There are 4 nested groupings, the coarsest first. Each group lies inside one group of the grouping before and may be the whole of it. The rows also spread widely along 17 directions, which tell nothing about the answers.
In the rows, 128 means zero.
Some rows, each with its group in each grouping after it:
[142 143 162  85 141 127 105 124 145 123 107 110 127 138 136  98 135 144
 127 156 175 138 103  84 161 116 117] -> J363 J224 J458 damup
[ 91 143 114 103 115 161 148 108 109 113 113 114 152 173 130 138 112  91
 136 133 100 144 160 122 116 171 131] -> J363 J555 J762 Nar
[139 151 155  99 143 137  87 147 146  87 126  73  65 123 143 109  94 132
  80  98 113 124 124  92 163  88 124] -> J363 J605 J946 gedi
[132  97 132 146 160  93 101 123  67 118 161 181 170 142 123 125 115 158
 110 106 130 107 115 120 136 149 105] -> J363 J224 J35 kom
[128 159  52 141 159 139 158 194 100 152 105 116 100 142 147 133 120 144
 168 110 101 117 149 142 140 115 152] -> J363 J555 J762 Givo
[157 137 137 125 167 176 114 124 125 123 145  92 134 131 115 136 152 139
 133 146 114 147 126  74 154  98 115] -> J363 J605 J374 fupi
[111  79 160 121 171  99 134 135 102 127 107 139 127 144 129 118 126 152
 134 118  92 122 151 142 127  86 100] -> J363 J555 J629 zer
[115 163 131 109 150 127 115 112 123 119 149 119 137 188 101 125 128 137
 111 120 143 128 110  91 151 156 125] -> J363 J605 J7 nuva
[160 118 141 132  76 158 145 107 157 126 171  97 100  99 123 152  99 125
  89 134 148 134 113 120 113 122 145] -> J363 J605 J7 kar
[156 170 102 140 132 143 108 148 107 146 188 141 112 114 119 146 114 120
 166 125 136 150 126 110 154 112 128] -> J17 J402 J287 suz
[146 169 143  65 143 116  99 119 106 143 147  84 138  88 110 149  93 132
 143 137 120 145 131 109 136 168 126] -> J363 J555 J604 mizis
[149 148  94 150 126 139 119 117 139 138 122 121 140 130 102 125 190 144
 155 141 115 154  99 138 133 119 122] -> J363 J555 J629 Damu
[117  85 175 160 157 142 176  95 125 121 164 105 105 158  89 152  94 146
  98 102 150 133 148 110  85  93 129] -> J17 J910 J209 nezuf
[ 74 163 151 142 149  83 102 135  87 122 123 184 135 143 133  85 118 119
 147  83 149 142 154 150 109 138  99] -> J17 J402 J293 nis
[ 83 169 149  99 115 130 140 134 156 153 112  94 127  36 163 160 155  97
 133 123 135 145 140 148  99 167 101] -> J363 J224 J655 Buz
[135 133 189  99 122 113 143 143 162 115 140 143 135 162 150  85 148 165
 111 145 183 124 116 130 121 165 112] -> J363 J224 J458 neka
[156 120 142 142 106  99 121 169 135 113 164 140  96  75 147 130 133 146
 132 120 122 144 104 162 124  98  96] -> J363 J224 J655 nal
[ 91 110  79 164 137 117 118 143 103 128  96 129 171 170 118  97 136 113
 122 143 120 140 100 129  97 143 112] -> J17 J910 J209 pon
[151 118 165 171  99 128 175 139 124 121 171 169  97 178 165 132 141 165
  94 102 131  98 126 150 162 111 122] -> J17 J910 J209 pon
[153 134  79 156 122 149 129 130 195 129 152 105 114  87 127 200 190 135
 105  94 128 104  92 133 137 140 141] -> J17 J402 J293 nis
[102 112 134 124 149 106  82 141 139  59  84 119 124  75 153 144 157 109
 125  88 105 146 113 131 128 108  78] -> J363 J555 J762 Nar
[107  95  76 148 137 139 135 152 127 134 104 119 115 130 162 164 114 108
 101 104 107  90 120 117 153 108 139] -> J17 J910 J209 pon
[ 75 112 118 181 176 130 131 122 120 159 145 148 131 150 117 139 148 132
  86  82 135  95 127 126 108 117 121] -> J17 J402 J293 nis
[114 141  81  94 113  85  84 137 130 180 122 107 131  85 116 146 113 104
 122 139 108 120  91 138 141 139 126] -> J17 J402 J287 suz
[112  93 101 161 122  80  92  51 114 133  86 164 128 136  75 135 125 121
 128  92 146 129 107 133 136  65 136] -> J17 J402 J293 nis
[ 94  81  90 138 115 131 158 139 163 158 119 157 132 115 161 164 149 106
 126 133 159 101 106 135 127 125 132] -> J363 J224 J35 kom
[102 130 185 109 154 149 174 169 119  87 122 107 124 110 185 137 102 128
 128 105 129 131 191 132  85 167 108] -> J363 J555 J604 mizis
[158 182 156 149 115 118 148 152 127 136 164 125  94  98 129 115 146 175
 136 107 148 148 127 163 107 134 119] -> J363 J555 J762 Nar
[138 182 145 104 105 125 113 131 132  91 154 117 122 150 138 141 126 118
 119 127 148 146  93  99 174 157 109] -> J363 J605 J946 gedi
[ 90 117 117 183 180 173 150 165 118 119 114 129 125 141 158 127 151 117
 131 124 157 139 124  89 118  82 102] -> J363 J224 J655 nal
[118 128 155 129 150 117 148 111 120 120  88  82 135 135 112 124 115 157
 101 122 157 132 120 113  96 136 123] -> J363 J555 J629 zer
[115 125 160 155 168 159 154 106 110 131 145 110 119 168  89 127 153 140
 137 133 111 161 140 106 124  73 104] -> J363 J605 J7 kar
[156  94 109 131 127 135 148 192 131 112 159 112  96  86 142 140  87 129
 155 136 117 152 139 141  93  94 122] -> J363 J224 J655 nal
[200 133 180 134 100 176 138  70 140  87 146 122 116  86 148 178 138 142
 124 103 131 130 166 104 163 108 141] -> J17 J402 J293 nis
[ 99 145  65 124 116  99  89 153 131 125 107 131 133 133 127 105 133 111
 118 100  76 116 131 173 109 168 131] -> J17 J402 J287 suz
[111 130 133  83 186 122 104 162 133 178 114 153 136  80 169 118 158 135
 169 132 129 110 159 120 151 123 117] -> J363 J224 J35 kom
[133 143 184 144 119 157 123  95 187  85 113  86  72  83 129 108 161 142
  97  92 149 153 139 129 100  81 122] -> J363 J224 J35 kom
[103 110 127 131 175  88  80 125  90 213 138 182 174  60 137 120 146 135
 141 123 138 103 133 136 121 143 110] -> J17 J910 J209 nezuf
[113 155 104 128 100 133 107 130 160 134 138 140 124 145 139 105 184 126
 104 120 104 117 103 155 144 152 123] -> J363 J224 J35 kom
[132 127 150 139 121 138 161 138 161 175 122 125 118  70 154 133 166 137
 150 141 154 135 143 151 101 116 125] -> J17 J910 J209 nezuf
[160 123 140 152  76 144 142 106 140 109 116 178 133 108 165 135 156 124
 155 137 170 142 126 130 150 113 128] -> J363 J605 J946 gedi

New rows, each followed by its group in each grouping:
[142 155 139 107 159 112 141 126  91 124 119 121 149  90 121 156 121 152
 176 116 125 147 163 127 116 156 117] -> J363 J224 J655 nal
[148 127 157 108 127 140 157 120 112 111 130 118 113 169 140 145 115 143
 133 132 117 127 140 113 168 109 126] -> J363 J555 J604 mizis
[172 130 146 137  95 143 116  75 112  15 125 133 156 184 123 126 112 144
  95 106 155 139 113  89 145 168 130] -> J363 J224 J35 kom
[161  96 137 154 124 143 103 135 149  54 170 134  93 150 146 150 129 141
  71  92 131 111  85  96 175  87 111] -> J363 J224 J655 nal
[158 116 116 138 128 151 153 138 148  87 128  72  93 143 106 134 114 151
 120 118 108 145 133 134  98 107 143] -> J363 J555 J604 mizis
[143 135 158 177 154 181 126  88 118 124 170 163 109 121 121 125 144 144
 136  92 156 138 168 100 129  82 136] -> J363 J605 J7 nuva
[ 97 144  80  88 152  88  90 161 100 127 118  99 164 124 100 110  77 111
 136 137 128 145 112 116  88 191 122] -> J363 J605 J7 nuva
[ 66 126  63 186 160 144 153 142 171  94 135 124 125 133 105 205 154  81
 149  87 195 154  91 102  87 131 115] -> J17 J402 J287 suz
[142 107 134 175 171 111 167 159 122  79 135 132 121 179 106 106 124 193
 119  98 180 130 118 124  81 125 124] -> J363 J224 J35 kom
[129  54 184 149 119 118 157 139 120  49 108 145 117  87 194 165  81 126
  94 100 183 118 123 103 122  96  97] -> J363 J224 J35 kom
[106 132 128 123 170 125 114 148 144  92 132 104 116 153 104 115 136 126
 133  98  98 148 150 132  98 122 112] -> J17 J402 J293 nis
[ 97  98 145  75 125 136 138 126 145 143  56  42 118  67 150 130  72 105
  89 143 125 124 151 116  77 129 136] -> J363 J555 J762 Nar
[113 141 112 161 132 111 127 105  91 150 127 139 146 106  90 127 116 123
 159 129 162 166 118 126  92 121 121] -> J363 J605 J946 gedi
[122 142 143 148 147 163 117  89 124 136 112 104 138 115 121 117 158 143
  89 111 112 121 144 113 117 130 129] -> J363 J605 J7 kar
[127 206 189 150 145 125  78  98 106  95  83 135 112 113 157  55 168 171
  88  70 146 123 143 121 150 126 111] -> J363 J224 J35 kom
[167  87 150  93 110 127 120  91 155  26  98 117 148 130 142 165 117 136
 106 107 131 119 135 101 142 160 131] -> J363 J605 J7 nuva
[129  95 142 129 113 108 131  85 136 113 113 156 118 111 106 137 130 129
 158 109 145 151 143 150 107  92 127] -> J363 J555 J762 Nar
[165 172 106 113 228 125  67 168  76 138 188 177 167 169 130 125 146 177
 159 123 165 107  95  50 216 156 114] -> J363 J224 J458 neka
[166 175 129 107 120 114  99 168 141 128 145 157 121  82 181 120 115 148
 133  99 179 102 137 127 148 176 144] -> J17 J402 J293 nis
[119 142 111 103 159 111 116 109 121  92  81 174 143 122 144 143 149 136
 186  79 129 123 178 137 146 154 137] -> J363 J224 J458 neka
[121 139 140 135 124 172 133 157 100 138 139 108 111 127 167 102 112 117
 101 137  78 126 156 120 137 108 118] -> J363 J605 J7 nuva
[118 139 162 132 186 149 180 138 100 125  89 169 149 100 182 130 125 160
 177  90 180 112 229 121  92 163 142] -> J363 J224 J655 nal
[104  89 121 141 135 107 131 152 109  95 138 134 134 135 139 135  96 131
  87  97 109 110 128 144  94 151 111] -> J363 J224 J655 nal
[136  99 184 154 123 142 109  74 156 106 165 180 121 116 115 108 149 138
 127 102 185 149 138 127 101 102 122] -> J363 J555 J629 Damu
[108 141  61 133 102  85 159 180 139 126 113 118  98 141 112 134  94 112
 164 113 130 148 121 177  88 130 141] -> J17 J402 J293 nis
[153 153 108 138 148 112  84 115  87 127 136 157 163 164 109 116 145 147
 139 126 129 127 107 103 171 136 119] -> J17 J402 J287 suz
[104 126 135 118 138 104 125 135 105  68  78 127 159 131 140 126 125 111
 152 109 101 152 160 141 104 150  98] -> J17 J402 J293 nis
[185 129  93  93 120 145 105 129 158  76  99  77  84 108 138 161 108 139
 122 103 106 119 125 103 176 101 159] -> J363 J555 J762 Givo
[130 129 177 131 101 111 188 184 154 146 141 110 118 118 176 124 141 162
  94 152 173 115  95 157 102 159 103] -> J363 J555 J604 mizis
[ 84 147 139 147 119  89 114 120 122 137 125 143 111 146 120 104 110 117
 110 103 176 137 100 131 120 118 115] -> J17 J910 J209 pon
[112 103  69 149 151 174  92 126 165 128 166 155 117 142 111 138 191 100
 150 111  83 138 127 133 141  88 126] -> J363 J555 J762 Givo
[141 138 191 125 116 104 167  96 113  98  69 116 135  62 158 166 154 153
 150 114 140 145 147 139 131 122  97] -> J363 J224 J35 kom
[146 127 132 165 133 122 111 117 124  83 125 147 133 108 121 123 132 138
 139  93 154 149 137 130 101 118 121] -> J17 J402 J293 nis
[ 89  85 153 144 115 112 183 183 104  85  94 136 129 168 184 119  93 118
 116 137 144 133 121 139 107 119  90] -> J363 J555 J629 zer
[ 93 221  82 134  81 147 159 108 108 145  76  92  95 111 137 154 102  83
 160 121 162 162 122 115 145 123 149] -> J363 J224 J35 kom
[130 122 122 144 115 142 148 109 149  63  95  93 135 127 121 145 150 133
 113 109 118 147 125 138  92 149 121] -> J363 J224 J458 neka
[144 165 107 107 149 141 139 128 175 128  99 126 102 140 122 118 158 156
 177 117 185 136 141 115 138 123 162] -> J363 J224 J458 damup
[ 53 121 105 132 170 123  93 135 145 131 114 167 157  87 163 160 202  91
 137  90 110 115 129 137 134 150  84] -> J363 J224 J655 Buz
[112 121 133 163 131 130 137 146 131 146 123 128 109 166 133  89 133 142
  91 124 136 114 121 134 116  98 124] -> J17 J402 J287 suz
[114 171 130  71  98 116 114 102 102 149 120 147 174 174 134 112 111 105
 140 153 123 124 148 123 154 201 133] -> J17 J402 J287 suz
[130 102 131 121 123 132 127 118 106  84 159 183 144 188 137 132 100 122
 141 112 135 127 144 119 147 144 127] -> J363 J555 J629 zer
[101 179 122  99 111 101 128  78  81  95 136 107 118 126  90 179  43  99
 137  84 147 156 133 111 126 166 135] -> J363 J224 J458 neka
[140  72 116 130 162 115 131 127 150 107 130 133 134 126 112 166 142 148
 140 116 144 121 111 122 121 114 124] -> J363 J555 J604 mizis
[115 100 179 159 157 130 155 106 121 117 142 147 135 157 128 129 151 161
  96 112 164 117 121 110 121 112 104] -> J363 J224 J35 kom
[109 168 205  94 149 152 127  28 140  80  40 119 156  94 148 136 146 134
 132  86 207 133 188  80 121 171 138] -> J363 J224 J458 damup
[112 120 100 180 122 148 160 143 116 130 154 147 126 191 135 161 144 111
 120 134 136 125  90 108 162  98 109] -> J17 J402 J287 suz
[126 143  96 105 110 119 134 151 106  87 139 139 121 181 134 142  67 101
 158 133 162 149 110  97 158 135 129] -> J363 J224 J655 nal
[206 154 124 119 101 127  38  97 134 108 169 129  96  60 126 139 140 148
 109  94  97 127  96 122 196 101 132] -> J363 J555 J629 Damu
[125 102 138 149  95 147 135  83 133 149 120 121 102 112 124 127 136 122
 100 126 105 128 134 144 125  73 130] -> J363 J224 J655 Buz
[ 90 121 164 106 137 142  97 129 144 114 156 149 142  88 170 125 131 101
 102 108 142 121 143 117 115 165 102] -> J363 J224 J35 kom
[100 134 142 126 107 160 116 132 129 151 183 180 114 120 180 159 137  72
 131 122 119 119 141 117 182 109 106] -> J17 J402 J287 suz
[104  99 161 137 160 159 125 135 166  76 162 123 121 114 133 142 161 116
 119 101 113 149 149 125  92 119  91] -> J363 J224 J655 nal
[188 145 152 105 147  92  67 111  97 147 139 166 137  72 135 124 174 176
 158 124 101 123 120 129 202 100 104] -> J363 J224 J35 kom
[103 121 191  83 164 117 123 103 148  68  97 107 160 120 146 158 146 128
 113 116 168 132 123  80 134 166  88] -> J363 J224 J35 kom
[157 153 100 153 140 141  62 143 111 173 161 156 124  85 140  89 144 147
 126 123 140 120 107 125 147 113 136] -> J363 J555 J604 mizis
[169 174 152 137 124 105 121 105 118  86 126 107 124 147  94 110 143 185
 110 101 135 142 112 131 128 149 124] -> J363 J605 J7 kar
[150  93 128 119 125 103 127 146 156 118 134 124 135 129 129 136 158 159
 107 135 128 116  87 141 128 136 111] -> J363 J555 J762 Nar
[139 144 107 127 201 128 134 155 139  99  97  84 117 182 107 125 164 180
 128 113 131 121 107  90 153 113 126] -> J363 J224 J35 kom
[136 123 137  95 144 124  92  78 154  93 106  99 139  85 104 158 140 130
 125 103 127 137 134 109 120 143 126] -> J363 J224 J655 nal
[129 114 130  90 138 144 147 125 132 115 102  95 132 170 132 132 108 136
 111 136 124 115 139 103 135 142 141] -> J363 J555 J762 Nar
[150 150 180 126  95 117  95  73 127  80 104 101 116  78 127 110  97 144
  77  98 172 142 114 115 111 136 126] -> J363 J224 J458 neka
[173 120 169  90 152 167 115 121 143 115 166 121 142 125 141 124 109 150
 113 136 158 117 156  77 135 159 144] -> J363 J605 J946 gedi
[135 116 151 122 180 134 103 144 119 155 166 122 129  94 130 128 103 147
 106 127 172 115 118  77 128 118 120] -> J363 J605 J7 nuva
[149 121  92 144 137 130  87 125 107  96 144 114 117 127  97 113  81 136
 104  97 112 131 128 117 108 125 147] -> J363 J605 J946 gedi
[133 141 114 133 149 123  78 141 150 119 170 117 124  92 111 132 154 131
 110  90  94 129 125 144 110 145 115] -> J17 J402 J293 nis
[138 142 128  70 185 142  65 112 122 155 164 108 144 122 106 148 150 129
 138 136  81 124 126  89 183 133 116] -> J363 J555 J604 mizis
[113 120 127 124 114 124 150 120  97 133 119 141 156 157 146 134 106 126
 112 138 146 115 125 117 132 158 124] -> J363 J224 J655 Buz
[137 150 131 142 147 117 140 161  63 116 127 163 127 162 154 109  92 147
 158 124 165 136 134 103 157 111 116] -> J363 J224 J655 Buz
[133  84 148  82 126 138 135 100 167  95 147  76 119  88 107 169  91 128
  95 106 106 125 158 133  76 161 140] -> J363 J224 J458 damup
[129 150 123 157 143  90 160 141 126 123 116 137 119  74 126 174 175 164
 161  81 125 134 133 173 111 137 110] -> J363 J605 J7 kar
[106 108 144 143 107 127 129 179 107 126 155 160 135  98 188 125 119 104
 123 138 123 136 116 147 122 128  84] -> J363 J555 J629 zer
[174 135 106 162 148 124 115 102  93 103 174 161 131 120  97 176 160 170
 147  74  93 128 131 140 153 127 126] -> J363 J555 J762 Nar
[110 146 158 122 108 136 122 106 120 135 146 133 121 129 137 127 121 109
 116 133 153 144 116 110 147 116 108] -> J363 J224 J655 Buz
[182 169 102 125  73 164  98 126 121 130 182 138 117 125 154 134 115 121
 107 137 124 121 100 107 190 142 145] -> J363 J224 J655 nal
[132 118 127 107  85 182 158 121 132 173 133 123 124 128 154 116 102 101
 131 169 117 129 168 127 121 121 155] -> J363 J605 J374 fupi
[133 149 166 167 117 111 130  96  74 118 180 157 143 134  80  93  85 147
 134 114 173 173 140 137  64 148 119] -> J363 J605 J946 gedi
[125 145  91 133 125 150 108 134 142 112 146  91 152  73 141 179 122 114
  79 102 142 111  99 104 107 200 132] -> J363 J605 J374 fupi
[143 150 192  88 129 113  93  96 154 120 128 136 114  99 161 139 168 152
  95 106 142 102 113 108 197 126 107] -> J363 J224 J35 kom
[114 147 109  94 101 130 132 106 155 129 126  84 105  79 108 178 128  94
 150 122  94 159 135 145 118 129 126] -> J363 J224 J655 nal
[107 120 145 128  95 104 102  84 171 125  91 127 129 174 117  96 180 123
  90 137 137 129  78 134 152 110 111] -> J17 J910 J209 pon
[106 173 135 155 124 115 116 120  75 150 143 215 180  98 169 115 149 132
 150 107 177 124 137 143 125 197 110] -> J363 J224 J458 neka
[144  70 169 143 149 144 106  74 130 126 116 132 144 136 133 103 125 163
  51 104 135  78 149 104 118 125 146] -> J17 J910 J209 nezuf
[105  89 117  88 155  86 144 184 115 134 135 107 150 119 129 128  79 138
 124 140 121 119 130 142  74 176 115] -> J363 J224 J35 kom
[114 122  92 144 125 125 105 149  84 147 119 159 130 144 137  89 115 115
 146 136 109 139 126 138 133  98 120] -> J363 J555 J762 Nar
[115 147 127 132 132 112 152  65 104 163  93 168 146 117 103 157 143 133
 189 115 173 142 154 127 133 119 141] -> J363 J605 J374 fupi
[117 147 133 110 137 161 129 110 139 107 107 104 134 126 129 125 153 120
 140 121 100 147 167 125 116 140 124] -> J363 J224 J655 Buz
[192 131  92 127  92 146 100  73  90 103 135 104 132 107 111 179  83 129
 105 120 107 124 108  89 177 123 154] -> J363 J224 J655 nal
[ 95  63 106 137 105  84 158 173 109 143 171 168 128 162 124 139  78 103
 135 154 139 136  93 151 106 112 103] -> J363 J605 J946 gedi
[154 132 114 118 136 130 159 162 114 176 156 133 140  94 149 146 110 161
 141 141 157 107 135 130 117 166 145] -> J363 J224 J458 damup
[180  80 155 119 100 116 208 167 180 128 133  75 105 205 124 138 146 183
  90 186 132 112  77 132 142  98 121] -> J17 J402 J287 suz
[118 132 221  95 134  94 162 101 117 152  62 118 140  95 145 104 130 151
 148 139 147 140 185 147 100 119 109] -> J17 J402 J293 nis
[146 125 166 130 130 160 110  90 133 111 124 131 121  85 151 144 133 122
 131 119 164 139 136  94 147 100 123] -> J363 J555 J604 mizis
[135  95 168 161 104 151 162 107 123  90 123 163 142  80 165 147 150 122
 152 122 148 152 158 140 101 114 104] -> J363 J224 J35 kom
[166  97 144 174 110 146 142 125 181 121 144 169 102  46 164 157 176 148
 146 102 185 131 123 148 115  91 128] -> J363 J555 J629 Damu
[163 171 137  96  97 111 102  56 105 180 116 148 135 101  93 104 134 154
 165 132 128 143 154 152 140 134 157] -> J363 J555 J762 Nar
